There are 4 ways to turn a row about zero (a turn may also mirror it). The second row of each pair is the first, turned, with some noise.
Known pairs, each followed by its turn:
[ 13, -31,   9, -35,  11]
[-27,  17, -36,  -8,  -2]
Q137

[ 28, -10,  20, -37,  17]
[-24,  35, -27,  -7, -23]
Q137

[ 34, -51, -24,  52, -33]
[ 57, -23,  30,  26,  54]
Q360

[14,  7, 53, 20, 32]
[ 54,  -4,  -5, -14,  31]
Q443

[-14,   5,  35,   1, -24]
[  0,   5, -30,  29, -13]
Q360

[-44,  22,  -7,  49,  22]
[ 4, 68, -4, -8, 32]
Q443

[-21, -30,   7, -17,  37]
[-7, -7,  6, 35, 42]
Q443

[ 30,  47,  18,  10, -26]
[-34,  36,  12,  -8, -33]
Q50

[-42,  50, -23, -12, -32]
[ 45,  28,  38,  -7, -42]
Q50

[ 21,  21,   1, -44, -44]
[-15,   8, -22,  58, -19]
Q137

[-12,  15, -21, -22, -49]
[ 29,  10,  -4,  -2, -54]
Q50

[-27,  42, -20,  13,  33]
[22, 34, 40,  1, 27]
Q50

[-12,  28, -49,  13, -30]
[ 44, -18,  14,  38,  24]
Q137

[ 49, -27,  -7, -14,  17]
[ 13,  23, -45, -19, -23]
Q137

[  1,   5, -35, -24, -33]
[  9,   1,  41,  11, -29]
Q360

[-29,  27,  -8, -46,  12]
[ 41,   9,  14, -40,  -1]
Q50

[-53,  41,  33, -12,  44]
[-33,  11, -58, -43, -41]
Q360

[-20, -36,  29,  53,  53]
[ 11, -41, -56, -34,  45]
Q360

[49, 32, 34, 43, 39]
[ 20,  16,  34, -35, -69]
Q137

[-22,  45, -34,  30,  -5]
[-22,  51, -23, -25, -11]
Q443

[ 26,  16, -13, -29, -51]
[  3,  29,  38,  45, -20]
Q360

[ 44,  38,  16,   6, -41]
[ 32, -11, -13, -39, -52]
Q443

[  2,  33,  -7, -51,  39]
[ 22,  25,  -3, -59,  18]
Q50

[ 27, -16, -34,   8,  23]
[-31, -18,  14, -31,  22]
Q443

New pairs, each followed by its turn:
[ 44,  13, -47,  -9,  -5]
[ 51,  21, -28,  21,  -8]
Q137

[-13,  41,  15,  11, -30]
[ -1, -21,  36,  36, -13]
Q137

[-19,  -3,  22,  21, -39]
[ 32,  -4, -22,  33, -10]
Q360

[ 26,  42,  20,  32, -27]
[ 24,  54, -18,  21,  13]
Q360

[-23,  -9,  48, -41, -19]
[  3, -44,   7, -43, -27]
Q50

[-29,   8, -32,  12, -14]
[ 25, -16,  11,  13,  34]
Q137

[-43,  50,  32,  36,  25]
[ 15,  23, -70, -38, -26]
Q360

[ 21, -41,   2,  20, -28]
[  7, -10,  55,  -7, -13]
Q443

[  9, -20, -23,  38,  21]
[-18,  13,  27, -29,  28]
Q443

[-25, -34,  11,   0, -15]
[  9, -46,  -3,  12,  -8]
Q50

[ 34, -38,  35,  12, -30]
[ 37, -26,  46,  -1, -17]
Q443

[-13, -18,  34, -51,  34]
[ 13, -39, -20,  51,  34]
Q443

[ 19, -39, -47, -18, -47]
[ 24, -26, -67,  25,  15]
Q137

[ -6,  37, -33,  26, -44]
[  9,  37,  21,  41, -41]
Q50

[ 36, -22,  -7, -30,  32]
[-15, -53,  -1,  -1,  26]
Q443

[ 33, -23,  18, -45, -31]
[  8, -57,   8,  19, -35]
Q443

[ 13, -33, -34,  18,  39]
[  4,   6, -29,  26,  53]
Q50

[ 13,  53,   9, -48,  27]
[ 10,  36,   3, -67,   5]
Q50

[-31, -32, -17,  53,  34]
[  6, -19,  22,  49,  52]
Q50

[-48,  -2,   8, -43,  -8]
[-24, -27, -12,   7, -55]
Q360

[ 9, 14, 25, 11,  5]
[ -6,   0,  18,  -6, -26]
Q137

[ 12,   0,  50, -43,  -9]
[-54,  13, -12,  13, -29]
Q137

[  6, -38,  15, -46, -16]
[  7, -45,  18,  39, -13]
Q443

[-10,  16,  10,  52,  42]
[ 18,  36,  -5, -30,  49]
Q443

[-22, -45, -18,  49,  18]
[ 39, -49, -10, -24,  28]
Q360

[18, 50, -2, 18, -7]
[  7,  11, -31, -39, -17]
Q443

[-12,   5, -32, -48, -44]
[ 49,   4, -21,  -9, -53]
Q50

[  1, -29,  35,  15, -22]
[-30, -38,  -5, -13, -18]
Q137

[ -2, -20,  43,  15, -51]
[-29, -42,   8,  10, -44]
Q50

